All groups share one centre, and each spreads out both ways along 10 directions, with some noise.
Some rows, each with its group after it:
-13 -6 -15 -25 3 34 25 -10 21 6 10 -4 0 -23 9 34 8 -32 19 => (0)
-9 18 19 -21 -17 24 -39 -4 -4 4 -34 -9 -29 -5 1 -9 -18 9 -3 => (1)
11 14 15 16 4 -12 18 -1 6 -25 -25 11 18 -3 -27 -3 -16 -3 -8 => (2)
1 2 28 -17 -16 23 -2 -6 -2 4 -34 15 -22 -35 1 17 12 -2 -15 => (1)
9 11 -35 -10 0 28 -17 8 24 -19 -16 -17 5 -20 -2 11 -21 -13 -20 => (1)
-7 -14 -18 -18 8 1 1 -4 -11 10 7 -1 -25 -11 12 8 16 -5 18 => (3)
36 -2 19 -4 11 -3 -10 1 -32 -15 8 21 -20 -22 -7 -6 7 31 -14 => (0)
-5 11 14 -2 27 38 40 15 -4 4 30 7 7 -35 10 -1 9 -8 -21 => (2)
-3 -6 8 9 -1 4 30 1 10 -15 -17 20 -12 -22 16 4 11 11 -19 => (3)
-7 6 24 -9 -6 5 12 -8 -14 13 -36 7 -10 -6 -9 7 15 -31 11 => (3)
-5 -5 -19 -5 -10 9 23 -24 -5 7 -30 -20 9 9 8 -11 -25 -14 11 => (3)
-19 1 28 2 3 15 16 10 -3 -9 -6 31 -38 -8 33 -3 24 15 -13 => (3)
-22 10 8 -14 5 19 6 7 10 20 5 -2 14 -25 -14 28 13 -39 12 => (0)
0 -21 1 -10 -16 6 37 -25 -11 21 -23 5 6 -30 3 22 14 -17 9 => (3)
-1 8 16 -13 14 -8 5 5 35 -9 -7 -13 -26 16 -28 -19 -17 -6 10 => (0)
24 0 3 -5 9 2 7 -7 -19 6 12 -8 17 -2 -18 0 -4 -12 4 => (3)
-2 13 6 -3 25 -10 6 11 3 3 9 -7 10 -26 -42 -4 -12 -15 10 => (3)
16 -7 31 -24 -15 39 21 -23 -2 5 -2 8 -12 -33 4 12 -4 13 -7 => (2)
-27 19 29 12 17 3 8 20 -6 7 11 10 0 -6 -2 -16 3 5 -6 => (0)
36 -12 -8 -38 1 15 6 -21 14 -3 -21 -16 -27 -18 -23 13 -13 -19 9 => (2)
-9 21 -13 -5 7 26 9 -5 28 -12 7 -18 34 7 -14 10 -34 -25 11 => (0)
28 16 -7 -5 6 15 -21 -3 -11 -30 -3 -1 -7 34 2 -8 -20 0 2 => (3)
-6 22 21 1 -9 10 -20 4 -8 -6 -15 15 12 9 -7 23 9 -22 7 => (2)
23 -21 -6 -15 7 -5 6 -8 -17 3 -8 3 -32 -23 2 -4 12 11 -1 => (0)
22 13 29 8 -8 1 -20 -2 -12 -20 14 22 9 16 -6 7 -2 20 -2 => (2)
23 -1 42 -15 1 16 2 3 11 -1 7 8 -36 -4 0 -11 10 17 -20 => (1)
20 7 -11 -6 15 1 -14 10 -9 -12 11 1 -8 22 -1 4 9 -17 6 => (1)
4 16 36 -9 -6 17 -21 11 0 10 -19 -1 -12 -17 -16 -5 2 2 -21 => (1)
10 -11 6 -19 -4 44 36 0 31 8 -3 -3 -3 -47 6 24 13 -16 -28 => (2)
35 8 16 16 6 11 19 -5 -11 -14 9 0 23 17 -1 -21 -18 11 -25 => (3)
12 13 11 -19 32 14 10 -1 -8 -5 16 -13 -16 -17 -26 -24 -29 5 7 => (3)
-20 2 1 8 7 -11 17 13 -1 22 -5 0 30 -33 -22 17 19 -31 1 => (1)
-18 26 27 -10 -14 24 -4 -14 5 -9 -42 0 2 -13 -17 4 -34 -6 10 => (1)
-5 12 6 -20 4 25 -18 6 19 -4 1 -9 -29 8 6 -3 -5 -4 -1 => (3)
14 17 -2 9 30 1 -6 31 -3 7 13 -19 14 -12 -27 -25 -8 -11 -28 => (1)
9 6 20 14 -10 -5 7 -8 -26 -20 -20 33 -1 23 15 9 18 -3 3 => (0)
9 -8 11 24 -3 -17 37 -7 -30 18 -19 6 48 -28 -18 4 9 -14 -13 => (0)
-21 12 25 -13 -8 7 -9 -6 4 10 -22 1 -12 -9 -13 5 -7 -6 14 => (2)
-7 1 24 -15 1 5 -17 20 23 9 1 11 -31 -7 -5 15 34 -13 -8 => (0)
-5 -5 -5 8 11 29 38 3 -18 -2 16 18 6 -21 40 5 20 1 -19 => (2)
21 8 6 -10 -2 14 -7 3 6 -13 -17 11 2 -7 -12 26 13 -29 -4 => (1)
-34 1 6 9 3 -7 10 5 -2 11 -5 3 -3 -6 7 -15 -3 8 3 => (2)
20 -18 -6 6 -12 21 29 -20 -22 10 20 2 27 -10 25 6 3 12 -14 => (2)
-24 24 40 4 2 12 -11 12 -12 10 -7 11 2 -25 -10 -8 -6 8 -10 => (1)
54 -5 -15 -5 -2 0 -1 -20 -1 -23 -16 -10 14 -6 -26 2 -30 5 -8 => (0)
19 -4 -4 12 -8 2 5 8 16 6 7 -6 32 -13 -11 16 8 -7 -25 => (0)
19 -27 -38 -15 4 -8 16 -14 4 -1 -1 -12 -17 12 8 6 10 -18 16 => (1)
0 15 7 21 11 -14 5 22 12 -3 4 3 32 1 -25 3 6 -20 -13 => (2)

New rows, each followed by its group:
22 -6 -11 1 -9 17 -15 10 0 3 17 3 19 -22 6 25 16 0 -26 => (0)
-23 28 11 7 13 -18 -17 12 -10 -17 -26 12 -9 17 -16 -5 -3 -18 20 => (2)
-7 -13 -1 -14 8 4 -2 21 40 9 14 -10 -42 -3 9 -8 20 5 -16 => (0)
-9 -4 -16 -7 -5 29 5 -5 -30 33 24 -10 27 -2 27 16 19 -25 5 => (2)
36 2 15 -8 -18 -13 -30 -14 -9 -16 -18 13 -4 19 -23 22 4 -6 14 => (2)
7 17 -3 -6 6 7 -7 7 19 -5 -24 -27 -2 24 -19 -22 -26 -23 -6 => (3)
-5 9 1 -16 18 11 -29 13 -29 5 12 1 -27 -15 3 -7 5 6 5 => (0)
-20 28 44 4 9 5 7 13 18 -2 -28 -1 -5 -9 -27 -23 -20 -5 -11 => (0)
-7 14 29 -10 -6 27 -14 19 17 0 -5 15 -15 -23 3 18 21 -4 -23 => (0)
39 -11 -3 7 5 -24 -1 9 -11 -8 2 19 8 3 -16 25 38 -21 -7 => (2)
25 4 12 18 2 7 22 -1 6 -5 15 -7 38 2 -11 -11 -20 9 -28 => (3)
-18 12 -11 12 16 1 21 7 0 -2 -4 -3 34 -28 -16 3 -14 -17 0 => (1)
32 -9 6 7 3 4 39 -12 11 -4 -4 -15 16 -10 -12 -26 -30 16 -26 => (1)
-3 0 -18 15 5 6 20 9 6 -5 -2 -2 21 -3 12 0 1 -11 -15 => (2)
-7 -9 -10 -16 -1 -2 9 -10 -12 1 -30 8 -26 -13 6 13 15 -20 18 => (3)
-5 8 -15 9 25 5 -11 22 -41 -2 7 6 -9 -20 17 -19 8 8 -15 => (1)
7 -15 4 8 -2 -11 23 7 16 13 -4 -6 8 -14 -10 -2 15 -5 -22 => (0)
37 -18 -27 -3 0 11 7 4 1 -2 22 0 11 -2 11 19 24 -13 -17 => (2)
8 6 -19 7 11 -20 -9 -6 -15 -13 3 -11 6 29 -5 -25 -26 11 15 => (2)
2 -15 -16 2 1 -4 23 -8 -3 6 13 6 17 8 9 22 22 -22 13 => (0)
14 12 -17 -5 5 -4 -22 21 40 -14 -20 -20 -3 13 -26 1 -9 -26 -13 => (3)
7 15 23 6 26 -6 -3 30 -2 3 6 -7 -18 20 -12 -36 8 -7 -20 => (3)
13 17 11 9 17 8 -1 12 -39 -9 -7 13 2 -15 1 -14 3 3 -19 => (1)
9 -2 -4 -1 9 11 8 20 45 -9 10 -15 -14 -4 -2 -20 -12 14 -34 => (3)
4 -11 -5 -7 6 -8 30 -3 32 15 -14 -27 6 -19 -32 -9 -13 -17 -3 => (0)
19 -3 13 -10 -12 17 34 -32 7 -27 -26 14 -4 -1 3 14 -17 0 11 => (1)
4 10 -9 -2 -12 19 -22 -4 5 5 40 -11 38 13 2 19 -11 0 4 => (3)
32 -14 25 -3 -21 -19 0 -14 4 14 -14 3 19 -13 -38 25 11 -10 -1 => (2)
10 17 18 1 -19 25 10 -17 15 3 -12 -15 45 5 -18 10 -28 -18 -6 => (3)
-11 -7 5 12 -3 0 26 -9 -23 -9 0 31 5 -15 23 13 12 12 4 => (3)
25 1 13 -3 -9 -20 -16 -8 13 -29 -27 13 -20 10 -22 1 -11 17 2 => (2)
-8 -29 10 4 -6 2 51 -8 0 37 16 -2 15 -38 10 3 20 7 -15 => (3)
-28 11 4 -9 17 32 21 7 16 19 22 -22 4 -22 1 -20 -25 -1 -7 => (2)
17 17 12 -12 2 24 17 -10 14 -27 -24 10 0 -10 -16 19 -12 -23 2 => (1)
12 0 5 1 13 35 52 -6 -9 -12 -4 17 10 -34 15 8 4 -10 -19 => (2)
-1 -14 -32 -1 -1 -9 15 -13 0 -8 6 1 9 14 11 16 4 -13 26 => (1)
41 -19 -14 -3 25 -14 9 13 -15 11 26 -14 -15 13 -2 -24 19 -6 -14 => (1)
12 -9 13 6 11 -21 -6 14 -19 11 2 6 -21 -12 -8 -17 19 16 -16 => (0)
-10 26 3 -5 28 -5 -23 19 -1 -18 13 9 -8 -10 -25 6 -7 -6 18 => (3)
14 13 11 -7 12 0 -9 16 20 -7 0 4 -3 -18 -30 14 8 -17 -7 => (3)
6 7 -17 -13 -8 40 -17 5 30 -18 -1 -7 -12 -2 22 10 -12 5 -22 => (0)
10 -7 3 -16 7 39 17 -2 -19 23 41 -3 5 -22 20 11 18 -6 -8 => (2)
18 -7 11 8 -1 -12 10 -3 -24 1 7 26 26 -25 -13 36 30 -14 3 => (3)
-2 39 3 12 13 8 -27 9 -17 -24 4 -1 21 29 -9 -13 -28 -3 6 => (1)
2 6 1 -9 -21 23 -31 -1 9 12 33 -2 27 6 3 39 11 -10 4 => (3)
25 -1 -3 -8 -3 -13 -18 -3 -9 -2 -16 -3 -4 5 -22 6 4 -14 6 => (0)
3 15 -12 -11 25 -17 -36 20 -12 -25 -4 18 -27 -2 -18 18 18 -19 24 => (3)
2 -3 -13 -22 0 -1 3 -9 3 -13 -50 7 -34 -16 -6 18 10 -26 15 => (3)
42 -11 -7 -23 5 8 -3 3 13 -6 -18 -10 -38 -1 -6 -2 12 -16 -15 => (3)
-6 7 -1 -1 4 4 -28 12 -24 17 36 2 9 18 11 9 23 -11 10 => (2)
11 -5 5 -13 7 1 0 -13 -42 -15 1 31 -35 5 20 13 24 1 26 => (0)
12 -19 -33 2 30 -11 28 17 21 -4 50 -1 4 0 1 11 27 -14 0 => (1)
7 4 19 -14 -11 22 -6 -8 25 -21 -12 10 -29 -9 4 4 -14 21 -9 => (2)
-8 6 11 6 -6 15 28 -1 15 -9 -28 9 12 -24 0 9 -3 -10 -16 => (2)
